The rows of each matrix lie in a flat space through zero, up to rounding. After each matrix: how many dimensions does the smallest such space have?
(in the rows, 128 means zero)

[[125 129 156 136 140 157 110  34 119 160  64 154 172 133  97 102 115 170
  160  85 215  90  83 112 130]
 [129  49 167  91  73 123 104 155 126 162 152 121 145 146 148 146 127  99
   95 134 123 155 110 136 136]
 [156 167  72 149 154 144 115 150 142 174  66 155  81 159  98 104 117  88
   65 132  84 100  94  94 138]
 [136  91 149  13 129  87 153 122  72 112 140  92 158  76 127 134 144  96
  183 160 131 179 165 114 111]
 [140  73 154 129 114 158  99 123  89 133  90 132  86  99  96 122 166 128
  106 214 174 127 111 132 146]
 [157 123 144  87 158  89 100 132 152 134 128 120 159 158  93 159 113 104
  119 161 162 163 142  92 114]
 [110 104 115 153  99 100 122 136 185 114 152  94 167 144  97 128 115 122
  144  99 109 117  92 173 140]
 [ 34 155 150 122 123 132 136  21 129 130 222 162 118 138 154 126 153 167
  187  93 145  77 134 163 137]
 [119 126 142  72  89 152 185 129  62 143 127 136 101 106 149 142 144 155
  145 109 103 138 143 148 160]
 [160 162 174 112 133 134 114 130 143 133 166 145 111 125 126 139 130 111
  115 136 122 143 150 130 136]
 [ 64 152  66 140  90 128 152 222 127 166  18 128  67 146 157 164 104 144
   99 121 110 166 126 141 132]
 [154 121 155  92 132 120  94 162 136 145 128  71 187 113 119 167  99 121
   94 146 166 143  93 155 147]
 [172 145  81 158  86 159 167 118 101 111  67 187  67 181 125  84 140 135
  114 124 145 135 126  93 110]
 [133 146 159  76  99 158 144 138 106 125 146 113 181  59 150  50 123 141
  164 159 116  99 116 102 121]
 [ 97 148  98 127  96  93  97 154 149 126 157 119 125 150  67 152 125  80
  144 153 153 138 134 108 171]
 [102 146 104 134 122 159 128 126 142 139 164 167  84  50 152  27 153 109
  199 104  66  77 114 132 127]
 [115 127 117 144 166 113 115 153 144 130 104  99 140 123 125 153  89 136
  143 112 125 155 117 103 105]
 [170  99  88  96 128 104 122 167 155 111 144 121 135 141  80 109 136 108
  155 160 128 150 119 114 137]
 [160  95  65 183 106 119 144 187 145 115  99  94 114 164 144 199 143 155
   88 125  96 164 120 166 139]
 [ 85 134 132 160 214 161  99  93 109 136 121 146 124 159 153 104 112 160
  125  98 162 128 136 101 111]
 [215 123  84 131 174 162 109 145 103 122 110 166 145 116 153  66 125 128
   96 162 199  83 114  69 105]
 [ 90 155 100 179 127 163 117  77 138 143 166 143 135  99 138  77 155 150
  164 128  83  47 102  99 140]
 [ 83 110  94 165 111 142  92 134 143 150 126  93 126 116 134 114 117 119
  120 136 114 102  54 140 129]
 [112 136  94 114 132  92 173 163 148 130 141 155  93 102 108 132 103 114
  166 101  69  99 140 108 123]
 [130 136 138 111 146 114 140 137 160 136 132 147 110 121 171 127 105 137
  139 111 105 140 129 123  73]]
 | 19

[[140 131 119 114 124 133 117 140 126 118 128 135 131 133 134 122 150 129
  141 138 105 115 121 120 109]
 [131 128 120 129 129 132 121 134 124 124 121 123 126 128 129 131 135 124
  129 131 125 130 122 124 116]
 [119 120 170 126  96  96 156  80 149 132 139 177 135 110 142 116  88 143
  110 125 146 138 137 129 197]
 [114 129 126 120 131 109 122 134 107 128 144 143 119 116 125 122 104 140
  153 105 141 149 127 140 125]
 [124 129  96 131 144 131 100 156  96 120 117 109 111 120 124 137 131 123
  148 116 133 153 109 127  81]
 [133 132  96 109 131 122  92 161  91 108 126 136 113 118 134 124 141 132
  169 121 112 146 103 121  73]
 [117 121 156 122 100  92 142  93 131 126 139 177 126 104 142 116  86 144
  127 117 147 152 127 129 175]
 [140 134  80 134 156 161  93 175 104 118 104  78 117 141 120 145 172 108
  140 136 110 126 108 119  52]
 [126 124 149 107  96  91 131 104 127 116 142 188 128 106 148 108 102 149
  144 123 127 143 121 123 159]
 [118 124 132 128 120 108 126 118 116 125 130 147 119 110 133 126 103 135
  134 115 144 153 121 130 138]
 [128 121 139 144 117 126 139 104 142 130 112 128 129 120 135 135 118 121
   99 137 141 136 125 120 153]
 [135 123 177 143 109 136 177  78 188 147 128 133 156 144 131 127 126 123
   71 154 129  89 158 126 206]
 [131 126 135 119 111 113 126 117 128 119 129 156 127 117 140 120 121 135
  133 130 124 135 120 121 138]
 [133 128 110 116 120 118 104 141 106 110 120 144 117 114 140 125 133 131
  150 127 118 146 105 117  99]
 [134 129 142 125 124 134 142 120 148 133 135 131 140 140 127 123 137 129
  118 138 118 104 141 129 147]
 [122 131 116 122 137 124 116 145 108 126 135 127 120 125 123 126 124 133
  150 115 130 139 124 134 107]
 [150 135  88 104 131 141  86 172 102 103 118 126 121 133 137 124 175 125
  165 141  86 120 100 110  56]
 [129 124 143 140 123 132 144 108 149 135 121 123 135 131 129 133 125 122
  101 138 135 121 135 125 155]
 [141 129 110 153 148 169 127 140 144 134  99  71 133 150 118 150 165 101
   95 151 120 106 128 119 104]
 [138 131 125 105 116 121 117 136 123 115 137 154 130 127 138 115 141 138
  151 133 104 119 121 121 116]
 [105 125 146 141 133 112 147 110 127 144 141 129 124 118 118 130  86 135
  120 104 164 149 143 147 162]
 [115 130 138 149 153 146 152 126 143 153 136  89 135 146 104 139 120 121
  106 119 149 114 156 148 147]
 [121 122 137 127 109 103 127 108 121 121 125 158 120 105 141 124 100 135
  128 121 143 156 116 123 147]
 [120 124 129 140 127 121 129 119 123 130 120 126 121 117 129 134 110 125
  119 121 147 148 123 129 135]
 [109 116 197 125  81  73 175  52 159 138 153 206 138  99 147 107  56 155
  104 116 162 147 147 135 240]]
 | 4

[[104 101 112 114 129 140 124 132 106 131 108 147 110 160 106  98  94 121
  102 129  90 118 147 149 156]
 [101 132 128 136  90 141 160 134 105 177 162  55  97 136 187  97 122 141
   86 148 118 150 134 110 114]
 [112 128  70 129 102 133 103 113 102 121 120  76 114 176 125 122 122 127
  145 102 119 106 146 140 161]
 [114 136 129 115 135 111 100 106 130 182 123  91  70 121 138 146  96  94
  131 120 135 172 168 123 141]
 [129  90 102 135 155 142 159 112 139 138 167 128 103 162 140 166 152 141
  135 122 168 145 117 151 146]
 [140 141 133 111 142 113 123 125 156 130 135 180 146 132 104 129 111 111
  124 104 143 139 140 118 126]
 [124 160 103 100 159 123 144 103 170 131 143 148  91 111 177 167 180 118
  138 144 124 178 141 136 115]
 [132 134 113 106 112 125 103 150 114 180 128 124 127  91 128 131 113 154
  116 115 135 165 140 109  76]
 [106 105 102 130 139 156 170 114  70 126 143 115 109 177 132 100 137 152
  140 119 132  94 114 135 142]
 [131 177 121 182 138 130 131 180 126 130 136 143 182 121 101  77 147 123
   88 217  63  95 109 142 117]
 [108 162 120 123 167 135 143 128 143 136 163 142 129 127 121 132 176 127
  106 160 118 121 120 128 126]
 [147  55  76  91 128 180 148 124 115 143 142 188  96 153 120 165 117 217
  165 106 143 129 119 135 131]
 [110  97 114  70 103 146  91 127 109 182 129  96  92 128 174 114 115 192
  141 101 172 133 114 111 127]
 [160 136 176 121 162 132 111  91 177 121 127 153 128 100  97 156 112  81
  158 119 128 148 160 117 159]
 [106 187 125 138 140 104 177 128 132 101 121 120 174  97  98 151 139  74
  131 157  86 138 153 153  75]
 [ 98  97 122 146 166 129 167 131 100  77 132 165 114 156 151 112 169 143
  107 143 119  74  91 130 158]
 [ 94 122 122  96 152 111 180 113 137 147 176 117 115 112 139 169  87  98
  105  68 169 147 163 106 133]
 [121 141 127  94 141 111 118 154 152 123 127 217 192  81  74 143  98 143
  118 115 115 114 147  93  81]
 [102  86 145 131 135 124 138 116 140  88 106 165 141 158 131 107 105 118
  132 151 100  89 131 134 164]
 [129 148 102 120 122 104 144 115 119 217 160 106 101 119 157 143  68 115
  151 153 121 157 141 119 138]
 [ 90 118 119 135 168 143 124 135 132  63 118 143 172 128  86 119 169 115
  100 121 103  97 153 133 117]
 [118 150 106 172 145 139 178 165  94  95 121 129 133 148 138  74 147 114
   89 157  97 111 119 163 122]
 [147 134 146 168 117 140 141 140 114 109 120 119 114 160 153  91 163 147
  131 141 153 119  93 136 120]
 [149 110 140 123 151 118 136 109 135 142 128 135 111 117 153 130 106  93
  134 119 133 163 136 140 152]
 [156 114 161 141 146 126 115  76 142 117 126 131 127 159  75 158 133  81
  164 138 117 122 120 152 185]]
 | 18

[[109 167 122 194  78 156 127  73 130 122 143 136 156 100 139 162 130 101
  152 126 122 127 114 111 143]
 [167 142  91 160 135 131 120 170 160 134 145 143 116 126  65 116  99 136
  108 129 124 101 143 126 152]
 [122  91 129 120 132 114 148 133 115 110 114 125 125 119 151 105 152 127
  124 115 111 149 125 153 110]
 [194 160 120  66 141 130 126 218 155 159 149 127 104 160 101 151  70 117
   81 161 183 108 138 112 157]
 [ 78 135 132 141  97 131 121  74  98 122 121 109 171 106 176 134 155 113
  151 125 114 155 112 149 114]
 [156 131 114 130 131 128 133 162 144 130 136 135 116 130 105 125 112 126
  110 131 133 119 134 127 140]
 [127 120 148 126 121 133 145 113 124 119 124 134 118 128 151 142 137 119
  136 125 134 134 121 114 123]
 [ 73 170 133 218  74 162 113  21 119 119 137 134 170  94 146 164 148 110
  180 118 107 127 110 104 135]
 [130 160 115 155  98 144 124 119 134 132 142 129 146 115 128 150 116 108
  129 135 134 125 122 122 144]
 [122 134 110 159 122 130 119 119 132 126 132 129 140 116 111 118 129 131
  132 123 112 124 130 137 132]
 [143 145 114 149 121 136 124 137 142 132 139 135 127 124 105 134 113 124
  123 131 131 116 131 120 143]
 [136 143 125 127 109 135 134 134 129 129 135 126 136 122 141 144 120 109
  121 136 140 133 122 128 136]
 [156 116 125 104 171 116 118 170 146 140 127 136  97 154  81 109 110 157
  112 130 134 105 146 120 131]
 [100 126 119 160 106 130 128  94 115 116 124 122 154 105 146 121 149 120
  143 118 105 143 120 146 121]
 [139  65 151 101 176 105 151 146 128 111 105 141  81 146 123  94 150 158
  126 109 114 129 139 126 104]
 [162 116 105 151 134 125 142 164 150 118 134 144 109 121  94 111 119 130
  110 120 118 118 137 132 138]
 [130  99 152  70 155 112 137 148 116 129 113 120 110 149 150 119 136 138
  120 130 140 139 130 133 110]
 [101 136 127 117 113 126 119 110 108 131 124 109 157 120 158 130 138 119
  134 133 126 146 120 148 121]
 [152 108 124  81 151 110 136 180 129 132 123 121 112 143 126 110 120 134
  101 134 138 133 135 146 123]
 [126 129 115 161 125 131 125 118 135 123 131 136 130 118 109 120 130 133
  134 120 112 121 131 128 132]
 [122 124 111 183 114 133 134 107 134 112 131 140 134 105 114 118 140 126
  138 112 101 126 127 133 131]
 [127 101 149 108 155 119 134 127 125 124 116 133 105 143 129 118 139 146
  133 121 126 126 132 119 114]
 [114 143 125 138 112 134 121 110 122 130 131 122 146 120 139 137 130 120
  135 131 127 132 123 131 130]
 [111 126 153 112 149 127 114 104 122 137 120 128 120 146 126 132 133 148
  146 128 133 119 131 109 119]
 [143 152 110 157 114 140 123 135 144 132 143 136 131 121 104 138 110 121
  123 132 131 114 130 119 146]]
 | 5

[[119 139  95 210 122  84 112 143 132  69  94  89  90 139 126 144 140 151
  138 161 145 157 162 190 128]
 [139 151  77 126 170 115 107 170 141 105 124  72 101 108  86 156 132 148
  141 197 105 139 135 103 132]
 [ 95  77  25 157 144 182 166 148 174 153 162 132 177 190 108 126  94 176
  130 183  88 122 134  93 143]
 [210 126 157 217 112 119 149 107 113 134  79  97 147 132 177  87 161 119
  118  95 141 119  93 134  97]
 [122 170 144 112 183 124 169 118 137 115 117 147 101  98 121 130 143 136
  101 133 121 113 114 124 104]
 [ 84 115 182 119 124 139 121 120 153 146 127 100 126 113  84 117 137 128
  137 158 143 177 107 149 151]
 [112 107 166 149 169 121 149 142 168 138  56 181 139  98 164 141 135 104
   64 131 125 124  85 172  91]
 [143 170 148 107 118 120 142 116 115 124  94 113 136  96 141 118  82 122
  124 164 109 113  98 131 167]
 [132 141 174 113 137 153 168 115  77 175 118 118  94 110 137  93 129  41
  120  95 148  95  96 113 107]
 [ 69 105 153 134 115 146 138 124 175 179 196 119 166 134  91 194 162 144
  113 172 119 126 166 128 158]
 [ 94 124 162  79 117 127  56  94 118 196 187  70 151 115  47 147 144 111
  164 125 136 162 170 123 189]
 [ 89  72 132  97 147 100 181 113 118 119  70 102 122  95 170 119 112 111
  156 128 156 108 139 116 199]
 [ 90 101 177 147 101 126 139 136  94 166 151 122 158 100 129  68  95 110
  132 151 142 125 109  99 176]
 [139 108 190 132  98 113  98  96 110 134 115  95 100 117  98 150 142 130
  114 140 117 186 159 209 135]
 [126  86 108 177 121  84 164 141 137  91  47 170 129  98 142 168 205 196
  122 114 136 125  97 124  30]
 [144 156 126  87 130 117 141 118  93 194 147 119  68 150 168 108 147 105
  116  82  92  98 126  89 150]
 [140 132  94 161 143 137 135  82 129 162 144 112  95 142 205 147 167 130
   97  93 110 123 101  89 144]
 [151 148 176 119 136 128 104 122  41 144 111 111 110 130 196 105 130 180
  149 141 163 131 109 120 117]
 [138 141 130 118 101 137  64 124 120 113 164 156 132 114 122 116  97 149
  172 130 110 113 138 128 111]
 [161 197 183  95 133 158 131 164  95 172 125 128 151 140 114  82  93 141
  130 173 127 108 117 146 107]
 [145 105  88 141 121 143 125 109 148 119 136 156 142 117 136  92 110 163
  110 127 183 122 139 132  90]
 [157 139 122 119 113 177 124 113  95 126 162 108 125 186 125  98 123 131
  113 108 122 121  70 133 129]
 [162 135 134  93 114 107  85  98  96 166 170 139 109 159  97 126 101 109
  138 117 139  70 165 123 100]
 [190 103  93 134 124 149 172 131 113 128 123 116  99 209 124  89  89 120
  128 146 132 133 123  99  87]
 [128 132 143  97 104 151  91 167 107 158 189 199 176 135  30 150 144 117
  111 107  90 129 100  87  38]]
 | 22
